The rows are grouped in 4 ways, from coarse to fine. Each group lies inside one group of the grouping before and may be the whole of it. The rows also spread widely along 14 directions, which tell nothing about the answers.
In the rows, 128 means zero.
Some rows, each with its group in each grouping after it:
[127 129 161 123 181 145 106  88 118  95  82 154 120 137 140 130  90 126
 134 114 123  92 109 120 166 120] | K74 Zifu K245 migu
[198 109 125 103 132 129 125  95 104 104 140 136 154 138 159 116 126 183
 120 180 141 153 155 173 165 205] | K178 dava K392 Vis
[196 115 110 152  76  99  92 144 133 138 144  71 111 163 101 163 197 150
 106 165 134 158 129 116  92 131] | K74 ruf K194 naf
[181 127 117 112 126  98 125  97  90 152 133 156 137 161 109  86 110 183
 127 163  79 143 150 109 127 180] | K178 Boved K736 kod
[120 107 140 125 110 104 149 138 137 113 120  75 143  88 140  71 111 131
 143 114  85 145 101  94  72 132] | K790 Dinet K540 rur
[124 128 106 134 146 134 138 138 101 114 143 121  73 136 139 101 148 141
 101 138 118 130 142 135 126 106] | K178 Boved K247 sodak
[163  93 123 142 117 116 110 146 137  97 158  40 106 129 142 110 163 117
 104 149 116 146 131 169 103 136] | K790 muv K641 pap
[141 134 140 134 114 152 145 100 135  85 115 150 164 135  96 151 141 126
  93 113 113  92 130 181 150  90] | K790 muv K598 kilof
[144 132  83 134 130 140 134 173 112 117 181 155 117 140 103 167 146 137
 125 128 102 204 109 169 102  64] | K790 muv K598 pame
[173 115 141  97 107 135 169 128  98  97 173 169 159 133  63 136 182 142
 101 112  83 114 118 167 133  82] | K74 Vez K984 govu
[120 129 126 124 143 135 141 146 108 127 143 162 101 113 133 112 136 129
 125 131 138 134 135 119 112 124] | K790 Dinet K540 rapa
[138 100 185 116 170 142  89  92 121  77  81 153 102 133 135 123  54 126
 152 105 111  66 103 108 103 160] | K74 Vez K101 bur
[127 133 148  92 214 160 144  94 114 160 118 169  87 147 121 141 153 127
  79 168 156 119 190 123 160 146] | K58 ves K470 damu
[148 113 130 132  94 113 146 169 102 111 139  71  82 100 140 103 222 116
 100 133 149 116 125  97 127 100] | K58 ves K833 Sarel
[197 180  95 126 121  89  96  98 126 202 100 131 160 148 115 150 132 146
 163 118  95 135 140  92 144 200] | K74 Zifu K245 Zab
[125 173  70 205  83 132  83 143 192 121  76   9 122 136 160 203 157  86
 121 111 159 145 116 150 117 109] | K58 per K146 fibir
[168 128 120 114 121  93 123 117 135 145 107  42 143 152 119 134 176 150
 113 153  97 140 110  86 140 101] | K58 ves K833 tos
[125  99 167 124 169 136 126  86 123 139 117 133  78 164 117 106 141 151
  66 190 159  99 181  95 121 143] | K178 fas K448 bag
[143 113 148  84 179 139 113 129 126 125 115 115  89 130 161 175 168 130
 126 156 188 113 124  95 137 144] | K58 ves K364 dud
[ 93 130 144  98 165 104 124 112 166 150 102  75 138  99 178 109 106 122
 163 116 145  97 118  81 133 174] | K74 ruf K194 Lok
[136 123  97 148  90 130 163 133 125 125 177 123 141 141  94 107 153 147
  89 148  97 165 159 177  94 119] | K178 dava K142 zivit
[117 127 117 119 165 136 135 139 129 175 146 112 124 120 105 150 163  97
  92 148 128 204 136 118 133  81] | K178 Boved K247 gazik
[ 97 145 108 170 140 134 137  97 152 126 124  60 152 150 157  89 132 121
  74 177 154 152 179 184 197 130] | K58 ves K470 tolak
[101 134 104 177 150 127 110 125 119 132 132 113  87 172 146  97 121 142
  96 187 156 162 162 125 151 116] | K58 ves K364 mar
[138 122 115 106 151 137 144 132 168 128 136  30 112 116 144 149 167 108
 113 127 107 144 142 162  97 148] | K58 per K287 rado
[121 112 154 113 101  86 123 108 129 137 141 106 183 122 124  95 113 104
 149 109 115  78 106 103 148 155] | K178 fas K448 rabi
[150 100 161 107 122 132 151 102 135 119 124  92 115 127 119 127 197 145
  72 161 150  88 154 116 117 131] | K178 dava K392 gemuf
[131 145 117 137  89 155 182 134 110  84 126 162 146  96 128 115 149 135
 112 109 131 126 145 174 141 121] | K58 ves K833 Sarel
[147 110 135  77 119 117 163 144 123 128 177 111 164 118  93 142 173 110
 129 115  89 136 108 143 116 112] | K58 ves K470 tolak
[137 136  99 144  91 139 159 196  87 125 162 183  87  90 120 135 193 138
 118 130 162 189 128 114  95  82] | K790 muv K641 pap
[103 143 146 161 179 135  80 107 102 139  66 122  57 113 132 111 118  43
 119  62  98  35 122  64 153 103] | K178 dava K392 Vis
[154 131 121 102 167 125 125 128 127 141 131  73 150  91 165 125 156  85
 134 121 129 158 133 152 188 162] | K58 ves K364 mar
[117 134 112 127 179 120  79 137 147 154 144 113 101 137 150 152  86  82
 163 106 121 122 124 134 107 165] | K790 muv K598 pame
[175 149  91 165  48  84 116 122 115 156 105 102 166 125 163  96 149 187
 132 180 177 165 147  84 148 192] | K178 dava K142 zivit
[ 72 175  70 136 131 103 136 138 139 164 159 125 135 134 156 113 103 121
 168  92 114 102 126 122 139 134] | K178 dava K392 Vis
[129 133 116 119 187 133  94 120 109 147 122 149 104 153 131 162 114 124
 131 135 122 146 111  96 149  99] | K178 dava K392 Vis
[139 131 134 118 105  93 110 118 134 138 161 121 163 148 106 130 142  96
 140 105 113  51 121 141 143 150] | K790 muv K641 pap
[150 141 128 168 128 147  88 135  79 136 112 242  88 134  93 151 104 110
 133 116 139 147 137 101 122 133] | K74 ruf K194 naf
[123 185  65 154 119 107 114 130 137 149  94  93 156 144 149 143 105 136
 164 108 101 159 102 109 160 108] | K58 ves K833 tos
[157 130  91 153  43 115 130 180  87  80 186 143 129 131 141 122 162 136
 147 128 157 129 113 170 132 139] | K58 ves K470 tolak
[118 172  79 167 124 175 127 153 124 132 108 183 136  75 148 178  94  81
 152  77 148 207 130 168 129 133] | K178 fas K448 rabi
[ 97 131 118  92 133  98 188 121 141 156 144  77 124 124 119  82 164 165
 117 123  72 100 130  76  90 100] | K178 dava K392 gemuf
[134 149 101 130  57  81 139 118 147 151 162  98 219 170 120 132 152 163
 133 172 156 136 127 135 165 144] | K58 ves K470 tolak
[193 147  63 144  82  88 106 181 121 179 182  77  76 157 149 159 252 167
 105 189 199 162 163 116 121 152] | K790 muv K598 pame

New rows, each followed by its group in each grouping:
[118 147 111 169  56 151 183 133 127  70  96 156 170  85 121 104 114 172
 125 107 111 175 115 150 106  90] | K74 ruf K194 Lok
[ 87 151 100 112 176 114 148 142 157 148 148  44  93 112 172 104 175 100
 119  99 122  78 140 139 153 111] | K790 muv K598 kilof
[137 112 156 101 179 134  85 102 140 130  99 102 158 111 160 172 107  78
 143 120 161 128 100 121 179 147] | K178 fas K448 rabi
[167 110 137  89 173 147 110 140 153 136 142 104 123 116 135 208 163 110
 133 139 156 188 115 151 110 142] | K74 Zifu K245 migu
[155 111 167 105 178 139  64  97 126 136 107 190 147 127 156 174  48  90
 172 146 181 141 133 128 144 247] | K58 per K146 fibir
[107 133 152 176 113 152 133  94 113 103  72 159 115 101 121  86  95 104
 104 101 114  89 148 109 121 131] | K178 dava K392 gemuf
[131 121 119 134  99 122 142 154 119  67 112 105  93 109 141 104 117 151
 154  85  78  97  80 102  50 101] | K790 Dinet K540 rur
[123 124 126 117 136 125 121 114 146 133 152 123 134 181 118 161 129 142
 117 171 153 120 142 141 119 143] | K58 ves K470 tolak
[142 102 160 112 129 145 188 108 118 112 131 125 101 123  93  84 173 147
  63 156 101 112 184 139  92 135] | K58 ves K833 Sarel
[ 94 119 116 132 143 112 147 170 111 139 182 119  82 114 140  75 145 130
 129 133 133 152 133 105 107 109] | K74 Vez K984 govu
[ 88 126 150 181  73 136 166 133  96  88  93 159 104  95 138  51 134 143
  98 143 167 114 147  83 119 110] | K58 ves K364 dud
[125 120 140 122 130 121 146 111 161 115 109  70 126 141 141 125 153 177
 108 164 142 137 126 111 107 114] | K74 Zifu K245 migu
[180  81 158 118 120  99  80 130 124 122 138  63  92 140 170 120 158 134
 126 192 190 120 141 101 116 221] | K58 per K287 rado
[ 65 161 117 181 127 153 146 106 134  74  84 165 148 101 187  73  26 150
 159 106 144 137 128 158 151 146] | K74 Zifu K245 Zab
[183 126 127 109 141 148 116 107 139 110  94 104 166 118 147 178 129 135
 131 147 138 179 124 156 144 165] | K58 ves K364 dud
[137 124 151  90 180 144 132  78 176 178  81 110 151 127  99 182 106 119
 116 132 101 156 146 100  78 157] | K178 fas K448 rabi
[134 103 133  92 113 134 197 134 118 102 167 131 159 117 132  97 154 186
 105 184 141 190 144 153 120 132] | K58 ves K470 tolak
[156 109 128 123 114 137 139 137 115 111 140 115  96 120 116 137 172 135
 106 128 115 127 129 126  88 118] | K178 dava K392 gemuf
[126 170 110 113 132 122 133 117 150 189 122 172 174 122 100 170 113 110
 153 105 115 138 137 112 106 157] | K790 Dinet K540 rapa
[105 121 132 161 150 115  70 121 135 153 121  95 149 131 164 132  98  78
 130 154 185 169 117 111 188 134] | K178 fas K448 rabi
[151 102 140 162  97 172 129 120 134  42 104 122 118 149 114 168 137 152
  85 160 147 150 125 175  95  92] | K58 ves K364 mar
[ 91 166 111 175 104 113 137 124 139 188 116 151 147 140  95 117 133 138
 107 150 150 169 152  73 127  95] | K74 Vez K984 govu
[ 93 163  91 118 142 152 155 143 145 131 137 137  93 112 151 165 155 113
 127  94 153  95 146 156 116 125] | K178 Boved K736 kod
[123 121 170 119 170 143  88 114 120  92  82 159 105 111 119 156  65  71
 177  44  82  60  68  97  99 121] | K74 Zifu K245 Zab
[185 138 122 156 149 118  69 111  99 177 123 111  98 164 110 138 172  77
  89 159 139 129 174 124 180 169] | K58 ves K470 tolak
[136 127 144  88 159 137 159 117 119 137 149 175  92 155 110 149 179 177
 102 161 157 102 153 113 116 123] | K74 Zifu K245 Zab
[120 149 112 155  93  79 108 140  85 146 133 113 101 120 175  60 167 118
 132 128 176  60 136  78 198 152] | K178 Boved K736 kod
[109 120 133  63 148 122 165 157 136 156 167 115 151  85 100 170 179  82
 144  75  91 132  81  99 107  67] | K178 dava K392 Vis
[164 105 154 131 120 164 127 142 116  85 145 147 112  92 123 153 170  88
 103 113 165 123 141 181 126 143] | K74 Vez K984 govu
[167 104 126 111 104  99 119 167 114 145 189 114 131 112 101 127 160  93
 144 113  94 150 110 126  75 147] | K790 Dinet K540 rur
[155 132 121 148  76  98 107 102 132 132 157 127 175 172 118 114 111 133
 135 155 135  98 158 165 136 212] | K58 ves K364 dud
[152 138  83 170  19 103 148 164  88 112 206 161 144 134 111  95 173 145
 125 126 135 122 142 171 123 143] | K178 dava K392 gemuf
[153 148 132 159 160 151 128 100 123 124  54  83  88  90 106 100 148  69
  85  67  40  95 152 129 123 107] | K790 muv K641 pap
[189 123 147 140 113 141  94 105 114  90 125 144 149 135 108 159 135  94
 125 101 117  95 122 186 157 155] | K74 Zifu K245 Zab
[172 131 132 118 111 108 127 116 128 155 123 115 121 152  98 150 201 155
  90 159 139 104 146  94 121 118] | K790 muv K598 pame
[ 91 138 146 143 100 124 142 120 146 170 131 173 194 118  89 148 116  95
 121 146 162 175 138 107 129 128] | K58 per K146 fibir
[162  88 141 115  97 112  99 161 137 133 173  88 139 151  87 194 173  97
 123 153 140 169  95 121  80 106] | K58 ves K470 damu
[ 96 126 134 111 143 124 134 125 108 125 143 201 157 132 134 108  40 138
 179 130 121 149 112 112 117 163] | K58 ves K470 tolak
[127 140 133 156 131 122 132 111 147 162  98  93  99 146  97 126 173 137
  83 150 122 139 151  84 103  95] | K74 Zifu K245 migu
[135 148  70 141  58  90 156 179 124 108 155  84 142 115 129 114 155 170
 167  93  76 161  75 115  90  80] | K74 ruf K194 naf
[157 129 121 144 127  93  97 123 129 162 122  77 111 133 138 100 150 118
 119 148 126 122 151 100 127 170] | K790 muv K641 pap
[163 132 131 151 111 125 133 116 118 115  63  98  95 104 118 100 142 148
 116 108  79 126 128  80  89 125] | K74 ruf K194 naf
[ 83 109 138 175  96 115 112 139 129  97 164  99 112 140 149  80 121  83
 116 138 171  79 143 154 143 144] | K58 ves K833 tos
[144 101 134 144  88  96 153 146  90 120 139  90 108 112 122  33 138 150
 116 151  83 162 134  86  89 137] | K58 ves K470 damu
[ 79 146 130 120 146 157 164 131 159 128 134 166 148  88 107 149  87  84
 158  59  89 139 118 158  79 122] | K74 Zifu K245 migu
[104 125 121  81 198 169 175 146 113  97 167 149  70 119 130 139 151 117
 115 103  97 114 136 173 115  98] | K58 per K287 rado
[118 107 154 130 154 126 121 112 124 106 153 131 135 117 141  76  79  99
 143 113 106 118 134 167 137 176] | K74 Zifu K245 migu
[119 136 117 151 172 139 123 104 133 113  90  90  95 156 124 114 101 138
 102 138  72 148 134 125 117  98] | K58 per K146 fibir
[208 103 157 104 124 131 133 128  99 116 111 121 100 134  82 148 208 169
  85 153 109 148 118  89 104  83] | K74 Vez K101 bur
[147 141 115 120 109  90 121 138 128 130 133  80 133 125 144 117 151 134
 163  98 106  96  93 103 130 135] | K74 Zifu K245 Zab
[ 83 106 137 168 118 147 140 132 117  85 173 179 126 147  77  91  76 115
 110 118  78 143 128 177  92  83] | K74 ruf K194 Lok
